The rows of a group lie close to one hidden flat surface of 9 dimensions, which passes through zero. Surfaces can cross.
(in the rows, 128 means zero)
Known rows, each followed by its group:
[131 120 118 139 150 108 133 117 123 120 121 102 106 128 143  87 163 113]
P
[106 158  87 128 173 130 137 146 136  84 114 137 124 111 198  82 147 134]
E
[104 168 118 149 147  85 116 136 118 109 123 128 134 120 160 121 151 145]
E
[ 97 117 137 130  94 104 126 154 109 139 112 123 122 120 105 104 116 109]
G
[160 121 141 130 148 136 107 112 104 157 121  90 123 142  78 133 162 134]
L
[159 108  99 120 120 156 108 143 155  83 147 132 109 111 145  80 138 111]
L
[ 96  90 121 116  80  62 126  88 114 144 141 111 137 128 171 110 184 120]
V
[176 117 155 123 117 121  93 164 122  97  54 132 124 168 140  83 127 145]
V
[139 132 121 147 165 100 159 136  96 128 157 111 104 157 120 130 154 104]
V
[163 119 115 116 113 174  81 114 167 127 137 131 126  98 109 129 135 147]
Q
[190 140 102 143 119 116 106  94 177 108 159 143 124 123 156 144 154 145]
P
[117 107 123 100 102 147 113  69 180 120 124 142 150 103 189 131 135 148]
P
[ 97 184  98 143 238 145 173 118 111 155 152 133 116 128 142 173 149 154]
G
[151 159 172 153 252 164  88 139 122 103 114 100  75 145  96 130 154 145]
E
[ 86 118 111 103  85 152 118  77 145 153 136 106 175  76 140 131 131 136]
N
[100 164 105 126 142 137 130 119 116 139 160 126 160 107 137 164 140 151]
Q
[143 156 147 153 113 137  99 155 120  79 126  91 151 116  99 109 108 103]
G
[125  83 131 140  72  62 124 177 138 126 109 166  69 132 126  64 113  95]
G
[184  82 149  96  94 170 120 140 132 123 123 143 132 167 102 142 105 129]
G
[136 113 119 117 152 152 108 116 139 146 128 122 106 115 116 117 155 144]
P
[115 108 105 143 136 113 137  98 136 173 157 106  81  92  93 105 155 100]
P
[140 150  78 139 167 131 182 154  91 129 145 118 128 144 127 117 142 115]
C
[106 169 144 147 210 178 123  96 178 148 145 156  96  91 114 185  99 153]
Q
[128 133 168 114 148 194 110 114 138 117 109 107 149 120 100 148  98 135]
Q
[120  87 149 109 106 127 130 112 122 157 101 120 121 136 119 114 126 122]
P
[ 87  97 149 120 107 133 122 142 133 129 113 127 107 106 114  91 104 102]
L
[ 95 160 136 151 127 106 148 114 154 111 135 149 138 110 162 150  94 116]
G
[192 158 118 150  68  93 114 121 145 140 161 154 155 139 100 195 117 148]
E
[123 133 142 150 150 123 136 100 156 124 143 131 105 119 130 141 119 115]
C
[114 117  99 119 133 129 160  74 141 145 132 113 139 114 167 120 151 124]
N
[145 150 130 120 124 144 136 143 120 115 120 134 167 148 135 152 109 145]
N
[134 146 124 128 136  97 142 115 126 164  86 153 137 147 153 147 137 171]
C
[111 132 107 124 129 139 131 136 148 139 124 156 117 104 136 123 112 136]
L
[154 171  81 112 120 172 109 172  97 134  94 121 189 118 108 123 127 177]
C
[172 131  83 127 169 116 173 119 137 192  98 174  91 161 141 138 146 172]
E
[137 137 165 126 110 145  79 134 134 132  85 127 145 121  95 133 108 153]
C
[109 122 129  99 102 130 109 135  85 168  95 109 171 134 109 128 146 160]
N
[124 166 144 168 140  99 121 114 152  83 130 115 130 109 150 121 118 109]
N
[ 48 165 165 135 140 135  84 167 102 116 120 110 145  82  95 129 105 131]
E
[145 129  87 114 125 121 111 123  77 138 216  86 152 139 107 163 205 138]
V
[ 84 145 164 137 125 142  99 125 150 117 130 132 136  91 118 144  95 125]
C
[162 130 122 144  82 173 124  97 200  87 199 141 141  81 113 161  77  89]
P
[119 104 136 110 113 114 169 114 103 140 117 119 152 163 150 137 128 118]
G
[106  96 123  81 112 141 149 147 108 131 153 165 143 170 164 164 130 144]
V
[113 167 147 175 156  72 147 139 107 105 105 108 123 137 136 110 120 105]
L
[104 122 149 126  82 143 121  94 179 119 107 143 150  92 144 127  82 119]
Q
[165  90 181 131 100 125  93  88 134 182 114 106 113 140  51 158 134 132]
E
[105 124 106 120  87 107 152 127 143 115 161 160 144 120 174 141 114 120]
N
[188  78 137 115 115 131 131 135 122 130  99 129 104 176 117  97 134 117]
N
[112 101 130 113 133 112 127 101 144 143 120 145 105 130 161 125 150 142]
V
[128 168 118 129 127 137 121 114 148 112 113 139 169 112 164 145 119 158]
Q
[126 148 108 138 104  94 124 109 146 160 106 150 137 110 142 134 133 158]
E
[140 128 168 134 110 133 105 138 128 124  93 119 137 137  94 129 100 125]
C
[110  93 113  80 135 158 151 128 128 179 143 185 117 152 140 178 127 167]
C
[115 121 140 152 129  99 139 160 144 105 163 163  79 130 126 128 102  94]
N
[145 119 162 115 161 188 109 171 127 126 116 149 103 145  79 143  93 138]
L
[109 160  88 126 142  95 166 148  84 135 146 136 155 150 159 150 152 147]
V
[169 173 111 148 142 128 105 119 185 101 100 168 131 112 174 129 119 169]
Q
[ 93 106 136 121 128  90 146 157  96  96 162 134 113 154 163 116 146 101]
C
[175 133  71 131 124 149 172 157 115 102 175 125 136 143 122 123 121  95]
L
[149 140 156 144 149 153 101 121 166 120 108 140 103 112 107 130 105 135]
Q
[124  88 124 110  91 143 115 130 140 134 153 131 116 110 111 117 125 110]
N
[112 165 126 138 146  89 196 149  77 119 100 123 168 179 165 143 115 126]
N
[158 129  80 110 120 128  93 115 144 152 150 150 129 120 140 144 178 181]
P
[137 130 112 129  89  97  95 136 171 105 157 185 117 117 173 142 131 149]
N
[ 90 103 190 114 112 109  71 117 142 143  95 148 115 128 130 142 130 160]
C
[138 202  87 145 156  85 125 127 106 104 122 122 178 135 194 142 176 175]
Q
[130 180 150 177 176 125 103 101 146 118 154 101 117  98  97 159 130 124]
V
[113 158 120 148 168 108 118 104 145 111 134 129 120 110 170 127 156 145]
E
[121  96  38  55  74 155 147 154 107 178  95 167 170 123 174  96 150 185]
V
[133  94 135  88 158 170  92 161  85 181  91 116 104 143  70 108 161 163]
P
[142 156 132 137 120 124  53 107 148 167 143 135 129  89  85 172 155 184]
E
[161 138  92 151 134 132 149 108 163  79 186 126 121 110 157 122 133  93]
P
[129 159 139 161 141 101 137 112 149 101 128 127 128 121 147 133 116 116]
C
[165  89 132 107 135 120 116 115 124 165  94 130 101 164 126 112 167 154]
G
[126 156 183 123 119 146 105 128  83 134  91  89 193 151  87 169 109 151]
G
[102 124 140 118 100  82  99 131 129 139  78 145 132 127 160 106 140 158]
L
[130 154  91 110 147 146 123 131  97 134 156 114 164 128 133 154 166 158]
Q
[150  91 121 108 106 167 171  92 167 178 116 159 114 131 109 146  87 123]
E
[101 127 116 143 121 120 133 110 144 131 131 113 117  86 124  99 127 104]
L
[107 115 134 123 120 100 120  91 116 126 119  91 145 123 157 106 168 123]
Q
[ 95 109 128 108 154 164 126  95 133 187 122 119 112 101  98 136 140 143]
G
[120 133 105 128 158 142 161 129 155 158  85 166  97 116 147 106 101 139]
V
[179 150 133 122  84  83  75 129 110 160  55 134 171 160 128 138 163 205]
L
[150 120 118 156  54  76 126  54 192 128 163 135 134  92 150 138 127 101]
P
[160 118 182 109 130 163  63 152 130 108  88 137 129 155 107 137 118 163]
V
[ 84 114 141 138 121 106 140 165 134  79 117 137 103 118 161  71 101  81]
L
[150 164 128 143 125 145  87 146 135  88 141 116 149 107 113 133 126 134]
G

New rows. What belongs after each?
[ 52 142 131 125 187 118 141 150  88 136 120 121 112 122 144 117 145 132]
E
[ 95 138 126 141 110  90 158 155 110 144 131 149 128 133 125 136 100 116]
Q
[115 143 147 147 198 122 158 131 116 119 114 127  99 153 141 128 127 120]
E
[ 99 146 158 156 112 101 147 149 129 106 118 138 132 127 128 131  79  99]
G
[140 101 153 115 146 171 115  92 122 148 100  77 131 126  91 113 145 123]
G
[153 132 126 112 108  95  99 130 100 139 105 123 157 161 146 138 171 174]
G
[179 160 130 145 132 142  60 127 168 143  67 135 119  99  93 110 130 180]
E
[108 132 159 123 152 150 110 135 141 133 129 153 113 127 119 163 111 148]
C
[ 83 119 155  95 195 171 165 111  64 157 124  80 154 164 116 158 151 132]
Q
[121 114 164 155 181 120 176 147 126 136  97 136  59 157 103 106  91  89]
G
[ 82 138 147 161 158  91 144 151 106 119 143 110  93 120 107 111 121  86]
N
[174 131 131 145 123 111 175 126 130 169 114 161 117 172 102 169  97 133]
E
[ 97  90  87  85 104 180 149  73 126 162 160  90 161  86 128 116 148 111]
N
[178 102 128 111 100 123 128 185  83 110 121 124 134 185 110 112 131 120]
G
[171 169 118 162 171 100  79 130 135  85 128 110 109 125 144 104 181 145]
N
[153 159 169 171 111 122  84 139 174  95  95 144 114 102 101 119  80 121]
Q
[ 95 118 150 108 109  87 123  93 124 130 124 144 154 153 194 160 156 156]
L
[103 119 160 139 131 104 107 121 137 105 113 111 112 116 143  96 136 109]
L
[132 162 113 125 138 104 123 125 123 134 109 151 155 147 172 154 148 179]
N
[118 113 157 137 189 127 125  93 120 128 142  86  91 134 122 121 167 109]
Q
[115 133 144  90 128 169 129 153 117  89 103 151 175 154 176 144 101 155]
P
[ 35  76 150  88 139 131 167  63 101 193 129  95 138 117 143 137 153 118]
Q
[ 99 123 122 104 143 166 147 108 132 154 136 139 141 117 133 160 117 144]
Q
[104 158 176 164 122 103 122 116 163  70 137 136 137 116 157 147  85 101]
C
[141 154 144 152 144 112 111 163 117 110 111 129 116 137 108 125 120 132]
G
[104 114 121 125 128 139 120 163 139 159 137 170  81 108  94 130 103 133]
G
[172 101  51 111  67  71 123 196 116 190 105 199  86 145 120  90 154 170]
Q
[135 104 168 139  90 105 105 189 107 108 122 133 102 148  81 105 101  96]
N
[168 162  98 135 164 163 118 128 154 100 168 143 125 118 138 153 137 146]
Q
[101 136 139 143 118 114 123 162  95 127 115 100 130 115  90  99 118 106]
G
[147 123 165 121 103 132 113 122 141 111  95 140 153 151 142 139 104 142]
P
[220 125  98 142 116 121 137 113 143 102 124 109 131 152 138  97 151 114]
C
[144 138 140 129 143 157 131 170 109 113 145 128 126 145  90 147 104 121]
E
[ 99 141 114 120 172 180 106 148 127 117 172 122 114  90 106 134 134 132]
C
[129 186 158 191 133  83 108 168 151 119  97 160 100 109  93 138  73 131]
Q
[131 161 147 157  93 103 119 125 153 128  76 138 150 108 123 121  83 132]
E
[167 125 145 146 102  85 186 141 116 103 112 144 138 195 151 138  92  99]
C
[124 125 118 138 156 114 157  99 136 122 128 109 114 125 157  99 148 106]
G
[104 150 158 148  98  97 108 152  97  85 164 105 163 131 116 149 119 100]
E
[101 101 205 124 114 105 109 131 132 121  75 138 116 154 132 125  97 125]
V
[142 162  85 138 177 129 158 144 142 137 148 176 104 138 156 159 132 162]
Q
[144  63 114  87 116 145 193 141 124 158 147 183  97 183 142 149 110 120]
G
[110 135 102 126 149 143 180 128  91 121 151  95 151 135 134 123 131  97]
N
[130 112 120 122  71 139 112 162 118  98 148 105 145 107 103  90 115  90]
G
[143 153 112 117 131 137 102 125 122 132 108 120 161 125 141 132 153 170]
Q
[119 134 124 133 139 125  95 177 116 155 122 150  91 115  82 124 127 150]
G
[156 131 139 136 137 127  85 139 104 149  95  92 119 129  73 104 158 142]
V
[170 132  73 132 115  84 172 144  57 194 108  98 144 169  85 115 171 139]
L
[167 147  66 164  76 160 144 106 163 115 175  79 152  51  71  90 102  63]
L
[ 93  80 115  96  30 121 122 124 134 148 146 136 152  97 129 112 113 111]
G
[128 131 161 141 148 132 124 125 123 125 135 116 117 139 101 149 120 117]
E
[102 112 112 102 165 140 165 180  71 177 117 146 105 164 101 130 131 142]
E
[147 122 154 138  79 153  98 148 125  71 139  84 153 110  87  98  96  77]
N
[212 129 146 143 129 137 134 171 131  64 120 141 124 184 127 124  98 109]
N
[130 148  76 136 172 129 159 150 128 116 171 153 104 130 158 132 143 127]
G
[ 72 181 184 156 138 107 132  50 156 129  95 109 184 103 159 180  97 143]
G
[158 164 154 157 140 139 133 129 157  78 121 139 146 136 140 150  82 119]
N
[131  74  91 115 111 156 167  98 151 109 165 101 112 102 149  71 134  63]
G
[149 124 145 138 119 135 121 155  80  92 109  55 149 140  89  75 135  84]
G
[ 92 144  90 106  96 135 170 138 144 164 135 197 158 115 159 175  84 162]
L
[ 91 149 133 165 177  94 204 155 117 115 135 150  90 145 145 125  86  82]
G
[128 126 136 136 157  81 111 162  92  93 130 114 101 161 152  94 177 123]
C
[152 129 113 129 104 123 116 104 154 145 141 139 135 115 126 150 134 143]
E
[110 108  86 109 103 164 103 132 127  86 160  77 143  68 135  52 158  93]
P
[ 93 172 129 156 171  92  99 140 118 132 131 125 110 107 125 138 152 152]
N
[127 115 150 137 131  92 149 122 105 125 121 109 122 160 133 122 138 105]
E
[145  93 133 116  92 101  78 175 140 167 104 189  65 135  98 113 128 160]
G
[122 153 145 165 140 100 142 171 110 120 141 140 103 141  94 141  96 104]
Q
[116 105 129 117  76  87 161 116 117 176 129 155 137 149 130 160 117 133]
P
[157 146 146 132 129 149 112  93 145 107 158 120 164 136 135 180 131 142]
L
[166 152  74 117 106 140 132 218  71 139 156 151 151 153  85 148 124 154]
Q
[129 123 111 129 130 122 135 129 108 173 111 114 119 124  90 115 139 132]
L
[195 134 118 144 108 119 133 136 140  95 157 137 127 156 125 143 125 114]
P
[101 134 168 154 150 114 152 138 111 136 106 106 106 133  88 117  95  89]
P
[185  80 135  92  66 127  92 177  92 131  95 128 140 177  99 101 142 143]
N
[129 119 143 158 139  78 124 100 134 136 103 100  93 122 124  89 154 106]
V
[ 96  96 158 113 118 135 159 117 163 110 137 171 115 140 171 147  84 108]
V
[140 140  92 108 153 141 150 116 129 147 131 159 142 148 165 162 146 172]
N
[101 125 133 150 126 113 152  70 175 125 141 127 116  93 156 129 115  98]
P
[154 100  73  96 139 146 149  84 118 148 131  92 142 133 159  98 194 137]
N
[106 178 114 159 206  90 188 110 112 118 128 127 124 151 183 144 147 129]
G
[118 176 131 147 176 141 138 176 107 111 149 144 126 139 114 164 100 134]
E
[127 136 143 165 172 109 138  97 137 122 109  91  97 118 127  96 141 100]
N
[146 155 133 130 147 119 127 141 137 105 121 168 135 157 170 162 120 160]
C
[154 162 146 113 143 181 103 138 110 135  87 116 182 143  98 159 115 176]
N
[ 86 146 101 121  96 106 165 180  82 102 176 144 167 140 149 147 112 115]
N
[129 105 131 118 109  77  95 105  99 163  77  88 132 136 131  84 195 153]
G
[142 124 115 124 101 101 141 111 119 161  89 125 146 139 137 119 141 144]
C
[169 128 138 139 114 155 114 146 136 111 147 121 123 129  82 138 105 110]
P
[ 85 138 131 121 154 123 143 191  72 122 112 122 128 144 124 105 122 124]
E
[105 134 150 128  96 119 111 124 102 129 107  90 169 118 106 122 124 120]
G
[142 100 124 112 116 149 113 136 134 137 141 135 110 128 107 123 131 125]
N
[ 85 107 141 114 114 148 133  98 142 174 145 136 128 101 105 159 110 127]
E
[108 139 146 133 120 103 135 131 115 144 102 136 146 139 132 143 113 140]
L
[110 118 158 133 100 107 119 101 159  93 139 132 137 119 165 133 118 112]
V
[116 141 146 110 112 121 123 113  95 151 107 112 180 149 128 164 139 160]
G
[150 127 163 116 129 133 124  97 112 170  34 102 158 156 113 125 131 163]
N
[127 159 138 152 215 164 131  86 161 147 120 122  95 105 115 149 130 144]
N
[160 155 120 150 124 116 138 144 115 112 124 117 146 141 117 128 122 121]
L
[133 121  84 115 105 137 154 118 123 160 150 129 141 116 118 134 133 127]
L
[114 174 139 175 161  84 135 106 134 112 143 111 120 118 133 141 134 113]
V
[122  94  70  82 101 141 158 116 107 209 144 150 141 129 118 151 150 161]
L
[147 151 148 144 168 105 171 125 120 134  79 146 125 178 152 145 111 140]
N
[ 85 177 129 140 155 163 107 147 150 100 131 141 137  77 132 137  95 139]
E
[119 114 125 124  99 113 157 122 137 118 139 143 134 136 157 131 110 108]
G
[161  95 139 119 109 137 150 118 118 102 121  99 142 158 135 101 127  91]
G
[152 175 115 134 139 131  90 170  89 131 116 116 159 135  91 142 144 169]
Q
[117 104 136 114 103 139 107 128 128 149  85 118 128 110 107  94 121 129]
E
[193 142 148 145 154 109 141 154 110  84 105 128 127 195 143 128 128 125]
G
[162 119 121 155 159 122 108 152 148 102 118 123  60 117 110  65 141 101]
G
[111 138 109 130 125 114 116 189  75 131 132 109 129 125  91 100 143 122]
G
[160 118  92 106 112 164 109 179 155  95 124 178 111 118 153  95 115 144]
L
[ 98 135  98 123 149 137 154 147  93 131 168 114 134 124 123 132 141 116]
N
[119 135 131 126 139 142 121 129 132 106 123 117 132 116 137 109 127 122]
P
[179  47 121  82  61 136 113 139 128  95 163 133 120 165 148 103 156 105]
C
[107 143 152 150 137 129 134 121 137 131 126 120 125 110 101 140  98 112]
V
[145 112 171 156 122  84 115 123 125 116  78  91 100 145 110  71 134  93]
N
[113 112 121 131 198 106 168  83 142 136 135 134  85 147 190 124 169 126]
Q
[152 142 106 118 108 105 161 139 121 123 111 164 159 168 181 150 120 154]
C
[143 162 106 151 139  91 154 162  94 148  96 132 130 150 116 116 127 139]
L
[129 170 134 149 200 179 149 102 146 118 132 110 128 110 114 154 109 123]
N
